The groups are shells around one centre, one inside the other: the same stretched ball of 6 dimensions in 10 sizes.
In the rows, 128 means zero.
Known rows, each followed by its group:
[130  59 121 141 190 170 120 114 124 101 107 126 130 138 134 126 124  73
 130 117 127  83 106 111 126]  Q_508
[149 124 153 119 141 136 147 137 115 134 135 123 115 151 164 153 100 143
 105 114 153  91 120 120 142]  Q_635
[100 115 135 141 139 156 154 102 102 129 142 123 152 144 168 126  74 135
 103 117 146 162  55 115  93]  Q_963
[141  47 109 139 221 155 117 131 161  89  97 111 139 148 106 132 179  30
 171 118 116  88 111  88 132]  Q_816
[148 147 182 125 140 114 170 133 106 161 164 124 115 148 167 154  52 227
 114  96 173 116  85 110 109]  Q_688
[109  79 114 139 179 136 142 130 125 101 130 112 150 171 103 131 131  74
 122 109 108 141  71 113 140]  Q_311
[149 109 126 118 149 137 150 153 143 121 124 108 122 153 150 158 151  91
 117 131 141 100 129 108 150]  Q_914
[116 140 135 117 152 124 129 122 127 102 121 114 170 193 144 135 147  54
 131 104 122 165  84 117 151]  Q_534
[155  66 126 139 189 159 150 138 159 128 119 110 114 114 148 148 141 116
 154 135 156  79 117  80  99]  Q_508
[119 136 119 115 114 145 150 135 122 117 126 110 147 167 172 148 139  70
  89 136 135 148 108 126 151]  Q_713
[145  33 129 156 211 156 157 133 137 131 136 118 102 107 112 139  96 163
 145 117 145  68  89  85  90]  Q_816
[146 163 156 108 135 101 162 152 140 137 145 106 141 180 157 162 135 131
 129 110 151 148 101 104 145]  Q_311
[120 159 142 113 114 112 164 143 113 130 151 110 147 186 154 154 112 122
  90 112 136 166  85 127 155]  Q_311
[105 128 125 130 123 122 182 142 115 135 161 105 145 167 138 149 100 141
  87 122 133 177  61 118 128]  Q_688
[150  52 122 140 232 129 135 147 170 103 115 105 132 153  86 142 173  73
 185 107 120  93  99  76 128]  Q_569
[121 159 140 116 114 147 148 115 126 129 127 114 158 156 203 142 123  97
 113 131 159 164  95 112 114]  Q_534
[101 117 139 131 124 150 138 109  66 115 141 135 137 171 150 128  56 124
  57 102 123 128  80 157 153]  Q_963
[ 95 110 137 139 138 156 135  98  75 113 137 135 148 163 152 120  60 119
  78 101 126 142  64 143 129]  Q_534
[169 112 163 122 190  94 160 164 150 138 147 109 113 163 112 163 127 166
 159  94 146  93 107  88 140]  Q_713
[139 186 163 107 101 106 181 148 125 157 161 107 138 169 188 165 102 173
 103 119 169 164  92 111 128]  Q_963
[154  78 139 136 176 142 163 146 138 139 139 114 103 124 137 154 108 161
 131 122 155  78 109  93 112]  Q_713
[ 96  98  96 128 128 169 130 118 105  91 113 118 154 169 149 130 136  24
  73 134 108 142  99 142 160]  Q_569
[164  95 131 119 211 107 137 163 183 107 115  98 138 174 102 156 202  60
 189 109 126 106 119  75 151]  Q_816
[110 168 159 117 137  91 154 130 107 124 157 114 167 209 132 141 100 130
 114  83 126 191  54 124 151]  Q_688
[ 96  84 108 137 166 145 131 119 108  90 124 118 159 182 107 124 127  47
 102 107  97 149  71 130 155]  Q_569
[ 98 123 121 120 125 152 119 111  84  90 118 129 158 191 149 126 112  42
  68 109 106 142  96 157 177]  Q_963
[142 154 155 109 148  89 157 158 131 127 149 108 141 197 126 160 132 126
 124  94 132 144  96 113 167]  Q_635
[126 164 158 118 118 102 180 144 114 149 167 110 140 174 156 157  86 178
 100 106 152 168  71 115 130]  Q_914
[132  96 109 126 153 139 159 152 149 117 128 101 134 154 135 154 160  77
 119 137 131 127 108 102 140]  Q_914
[167 143 164 111 177  72 170 175 160 140 154  99 128 186 110 171 148 155
 163  92 144 127 100  85 151]  Q_534
[108 182 163 110  97 127 138 110  74 125 144 132 157 194 185 136  69 126
  68  96 140 165  82 154 157]  Q_508
[121 167 167 113 114 111 150 127  79 132 155 129 139 193 158 145  63 158
  74  88 138 145  84 148 162]  Q_569
[124  94 125 128 180 115 140 145 128 101 132 110 145 189  92 142 142  76
 126  98 104 131  86 116 166]  Q_635
[157  26 102 142 228 151 138 155 179 101 105 102 116 130  94 147 190  56
 175 131 123  65 124  73 127]  Q_688
[148  46 125 145 230 142 134 135 162 108 115 111 128 137 100 136 153  92
 182 109 129  86  96  75 110]  Q_534
[128 150 164 121 153 104 149 129 115 129 148 118 150 185 140 143  98 143
 129  87 140 153  72 114 137]  Q_311
[103 126 125 125 116 173 125 100  92 107 115 129 153 159 188 126 102  65
  76 127 134 138  99 143 138]  Q_635
[113 117 117 124 119 173 133 113 109 110 113 122 145 150 186 135 122  61
  84 138 138 128 111 132 137]  Q_311
[111 177 166 117 127  98 156 123 101 131 158 118 166 200 152 140  85 145
 109  86 137 190  55 125 139]  Q_963
[155 166 158 102 144  84 161 167 147 133 146 102 138 195 137 169 151 123
 135 102 141 141 109 104 167]  Q_534
[150 166 183 111 126 120 146 128  98 145 146 130 123 166 183 152  70 179
 103  95 166 108 109 128 140]  Q_963
[114 142 145 121 109 131 157 130  80 130 153 125 132 175 157 145  68 146
  59 107 134 137  88 148 157]  Q_508
[127  24  97 153 218 155 143 138 153 100 118 107 129 135  86 134 154  69
 151 123 111  97  87  88 119]  Q_508
[107 159 133 110 105 152 123 109  97 104 116 125 165 186 189 133 122  48
  80 120 131 157 104 146 161]  Q_569
[155 129 157 119 186  76 167 168 156 133 154 100 135 187  97 163 144 147
 164  89 134 136  85  86 147]  Q_508
[108 153 132 114  98 141 148 125  92 120 137 120 148 179 176 143 101  95
  63 122 133 154  96 147 159]  Q_311
[123 138 146 126 119 124 178 139 106 147 162 115 128 156 159 153  76 176
  85 116 151 146  78 121 125]  Q_713
[ 99 100 134 141 123 183 135  91  66 120 132 141 132 137 179 120  44 130
  58 118 140 115  83 150 119]  Q_816
[141 159 177 120 145 109 158 128 119 147 153 120 138 165 167 148  83 183
 133  94 164 142  79 104 114]  Q_914
[135 140 156 120 172  91 153 144 137 124 147 108 152 192 116 148 129 126
 149  87 130 156  73 100 143]  Q_713
[123  40 104 148 191 175 131 122 128 100 111 120 126 130 121 129 129  70
 122 128 120  86 101 109 123]  Q_635
[161 110 131 114 171 138 130 147 160 111 106 109 131 157 152 154 180  58
 151 126 142  91 141  96 150]  Q_688
[104 157 138 117  85 136 163 127  81 132 153 121 141 175 176 146  74 134
  47 120 138 161  85 151 153]  Q_569
[112 167 160 116 122 123 137 111  90 121 140 128 160 191 169 134  84 118
  94  93 137 163  76 138 147]  Q_713
[160  70 135 140 195 156 153 135 163 136 122 111 113 107 154 148 134 137
 168 132 166  79 112  70  83]  Q_816
[133  99 113 121 170 131 137 148 151  99 115 104 146 175 121 147 180  40
 135 122 116 127 111 105 160]  Q_914
[115 160 151 115 100 152 134 107  83 124 130 132 146 168 200 136  80 111
  71 115 148 138 102 147 145]  Q_635
[162  72 159 139 224 119 140 140 143 126 134 120 114 146 102 143 111 157
 174  87 141  73  96  85 118]  Q_816
[126  73 102 133 148 175 144 132 127 111 115 114 123 132 154 142 136  69
  96 146 133  97 120 117 134]  Q_914
[150 162 173 120 142 102 181 144 140 162 162 108 132 152 170 161  97 202
 144 108 177 149  80  86  98]  Q_688

New rows, each followed by its group:
[ 90 148 135 129 105 133 168 117  91 132 157 117 159 172 164 136  74 137
  73 115 136 192  51 133 123]  Q_534
[114 115 134 139 144 154 162 112 126 137 139 115 147 131 176 135  96 139
 124 129 159 157  66  97  80]  Q_816
[100 182 147 114  82 139 155 110  89 132 145 122 163 176 204 139  81 121
  69 120 151 187  75 141 132]  Q_914
[129  40 113 150 187 171 141 126 120 113 123 122 112 123 122 133 105 110
 113 124 129  74 100 111 119]  Q_914
[136  31 107 149 205 169 135 130 142 105 112 116 118 123 113 134 137  81
 140 127 125  74 106  96 117]  Q_713
[146 173 157 104 123 125 144 133 135 132 126 114 147 170 194 154 138 104
 127 119 161 140 117 110 138]  Q_569
[137 221 188  95  83 103 153 129  90 148 154 126 145 195 206 157  75 167
  82  96 166 158 102 141 158]  Q_816
[144 103 156 132 188 122 142 131 129 126 136 120 131 158 127 140 106 142
 150  93 142 109  87  99 122]  Q_311
[159 143 164 117 160  94 170 159 147 147 153 106 125 166 139 165 122 170
 147 102 157 126  98  91 131]  Q_311
[127  90 134 135 206 116 134 132 143 103 127 111 155 179  96 133 145  81
 164  92 114 137  72  95 135]  Q_963
[153 112 162 126 193 108 142 140 138 126 137 117 131 168 119 147 120 140
 160  88 141 107  93  95 133]  Q_635
[127 127 168 134 151 132 153 112  97 142 151 130 132 150 160 135  53 188
 114  94 156 127  70 116 105]  Q_963
[117  85 134 144 164 167 139 104 108 121 127 128 135 132 158 125  84 124
 114 117 144 114  81 113 101]  Q_914
[148 140 153 107 160  95 138 155 126 112 135 114 137 204 116 156 141  96
 123  88 120 119 112 123 188]  Q_963
[153  54 127 142 190 161 151 138 144 129 124 116 103 111 138 147 120 133
 139 130 151  64 117  90 105]  Q_508
[125 120 136 126 140 106 179 157 116 135 164 107 127 173 117 158 100 157
  93 108 129 143  78 119 149]  Q_963
[158  77 141 128 222 100 137 161 151 106 130 110 125 181  70 150 155 100
 166  85 111  87 104  95 165]  Q_963
[137  97 129 131 184 143 137 128 156 113 115 109 148 150 144 139 158  75
 163 121 140 127  97  85 113]  Q_569
[111 129 114 118 130 148 135 125 126 102 116 112 162 176 162 138 152  38
 104 130 124 157 100 124 151]  Q_914
[120 148 131 111 135 116 144 140 128 109 131 108 160 196 143 147 150  65
 112 112 122 164  94 121 164]  Q_713
[149  70 118 133 191 125 162 163 160 121 134 100 118 148 101 157 158 107
 146 123 129 100 106  87 136]  Q_635
[116 140 138 118 106 145 148 125  88 124 138 125 135 168 173 143  87 116
  62 119 137 132 101 146 155]  Q_311
[100 142 117 117  80 184 132 103  83 111 115 128 149 156 214 132 101  59
  45 144 140 142 113 156 148]  Q_688
[121 115 125 126 136 124 169 150 121 127 149 108 133 167 131 153 115 123
  93 120 129 142  86 119 146]  Q_635
[115 102 131 136 149 168 135 103 110 117 121 126 143 140 172 127  97 102
 109 122 144 125  88 118 109]  Q_311
[128 173 154 111 112  93 182 155 121 146 166 104 142 185 153 164 106 161
  99 109 147 174  79 116 145]  Q_963
[160  68 136 136 208 135 147 146 160 124 124 110 115 133 120 150 143 122
 168 115 145  78 110  78 114]  Q_311
[142 132 158 129 143 132 172 131 131 154 151 114 126 133 177 152  89 185
 129 120 174 130  86  93  91]  Q_508
[142  49 109 145 204 148 155 146 168 117 123 102 124 126 112 146 159  94
 161 132 134 100  98  75 105]  Q_914
[137 118 128 111 150 139 120 137 122  97 109 119 138 183 143 145 153  43
 107 114 119 103 131 132 183]  Q_688
[154 101 130 117 164 134 139 152 140 113 119 112 120 161 135 155 153  82
 123 120 132  85 134 112 162]  Q_508
[111  46  95 143 164 169 141 132 108  99 123 119 121 145 112 134 117  71
  79 130 107  93 101 132 152]  Q_688
[128 116 135 130 133 130 180 146 121 144 157 109 122 145 149 155  95 165
  97 125 149 135  85 110 120]  Q_914
[138  33 113 149 195 188 127 116 127 108 106 127 110 109 139 130 115  91
 126 131 137  55 117 105 110]  Q_816
[122  90 118 128 154 165 122 120 112  98 109 124 137 158 148 132 129  54
 100 123 122 103 114 130 152]  Q_311
[101 140 150 127 147 120 137 110  93 112 142 125 166 194 136 126  87 111
 106  86 121 171  55 132 142]  Q_688
[143 123 154 131 148 132 171 135 130 151 150 115 122 133 167 152  90 182
 126 119 169 121  89  96  98]  Q_635
[164 146 164 109 168  76 165 172 149 137 152 103 127 189 115 169 141 151
 149  92 141 123 105  96 161]  Q_569
[ 90  78  99 140 138 196 118  92  93  91 104 130 152 145 166 114 109  34
  77 135 118 128  92 141 131]  Q_963
[104  86 120 142 143 177 139 102  96 114 125 128 139 135 164 124  84 102
  87 126 136 124  82 128 112]  Q_311
[147 101 140 124 159 152 131 130 122 118 117 124 120 147 158 144 119 103
 116 118 144  81 126 117 142]  Q_635
[134 103 132 133 186 119 160 142 163 125 136 100 149 156 124 146 152 109
 168 115 139 150  74  76 107]  Q_963
[158  74 127 127 189 154 127 139 150 110 106 116 117 138 140 147 157  74
 147 125 139  66 136  97 138]  Q_569
[ 94 141 135 121 125 132 129 112  82 100 133 127 165 202 142 127  98  72
  76  96 109 166  73 152 170]  Q_534
[100 110 105 122 125 163 123 117  99  89 111 122 155 179 152 130 134  22
  71 127 107 138 105 148 172]  Q_534
[124  97 105 126 136 150 158 147 133 116 128 105 132 151 146 151 146  76
  95 142 129 126 110 116 145]  Q_569
[174 121 161 117 169 134 141 141 148 137 122 117 113 139 171 157 131 136
 153 116 169  74 135  92 124]  Q_688
[116  93 119 135 170 153 135 117 134 106 117 114 154 154 143 130 139  66
 134 121 129 138  85 104 119]  Q_635
[113  39  90 146 181 197 114 107 125  85  92 123 138 129 141 120 145  19
 114 140 116  89 111 117 126]  Q_816
[102 132 120 127 107 134 178 138 109 133 155 108 145 163 156 149 100 127
  72 131 135 174  70 125 131]  Q_688
[106  70  99 144 151 158 163 134 121 116 137 110 133 141 127 138 116  97
  92 135 122 134  79 115 124]  Q_914
[141 120 151 120 154 134 132 129 108 118 128 127 127 167 148 143 104 116
 110 101 137  98 112 127 153]  Q_311
[ 95  54  96 148 145 201 130 100  91  99 113 131 133 127 155 118  92  65
  68 139 121 105  94 139 124]  Q_963
[154 144 166 114 141  98 168 159 116 145 159 115 113 173 138 165  92 183
 106  97 149 110 105 118 156]  Q_963
[154 117 141 117 148 130 153 152 134 131 133 113 115 153 152 160 129 124
 115 122 148  93 127 111 148]  Q_713
[158  90 137 124 175 125 152 159 140 125 133 112 108 153 121 159 134 124
 127 114 136  78 123 104 152]  Q_914
[110  56 102 152 165 176 158 120 129 120 129 113 131 116 143 132 112 106
 112 142 137 122  78 100  92]  Q_569
[148 118 133 118 168 128 142 145 158 116 118 105 141 163 146 152 169  74
 152 122 140 122 115  93 139]  Q_635
[124 103 138 130 178 133 127 121 120 104 123 121 149 174 125 131 123  84
 132  97 121 125  87 115 143]  Q_311
[132  25 106 154 213 173 135 124 144 105 111 116 122 118 114 129 135  82
 148 128 127  79  98  90 104]  Q_569
[146  93 154 134 190 142 128 119 126 120 122 127 128 146 142 135 107 125
 149  99 146  88 101 102 118]  Q_534
[138  60 126 136 214 129 126 140 135  95 120 117 131 170  82 136 143  75
 147  94 106  89  99 107 157]  Q_569
[134  20 113 155 218 166 132 126 131 103 116 122 114 125  98 129 119  97
 139 115 120  65  97 100 118]  Q_963
[138  36 113 146 218 136 145 148 145 105 127 110 119 148  76 141 142  94
 146 109 111  85  94  95 137]  Q_713
[160 101 138 125 166 132 164 155 154 139 135 106 112 134 148 162 137 140
 140 129 158  93 119  88 120]  Q_713
[102 134 133 128 132 142 145 111 108 117 134 118 162 170 162 131 105  95
 102 114 133 171  68 123 125]  Q_311
[148  81 141 139 171 139 168 144 129 143 147 116 103 125 136 152  92 177
 122 119 154  86  99  98 109]  Q_914
[123 125 162 133 142 121 165 128  90 143 164 126 125 160 141 143  48 198
  92  93 146 130  67 126 124]  Q_534
[110 179 149 109  95 109 162 136  94 130 155 116 154 199 163 150  94 126
  70 106 134 180  79 143 164]  Q_508
[112 102 139 136 138 151 148 117  82 125 144 131 126 153 147 133  60 146
  73 108 133 115  82 140 135]  Q_914
[155 127 143 117 162 111 163 158 159 134 138 101 131 160 142 162 152 123
 149 119 150 124 108  87 132]  Q_311
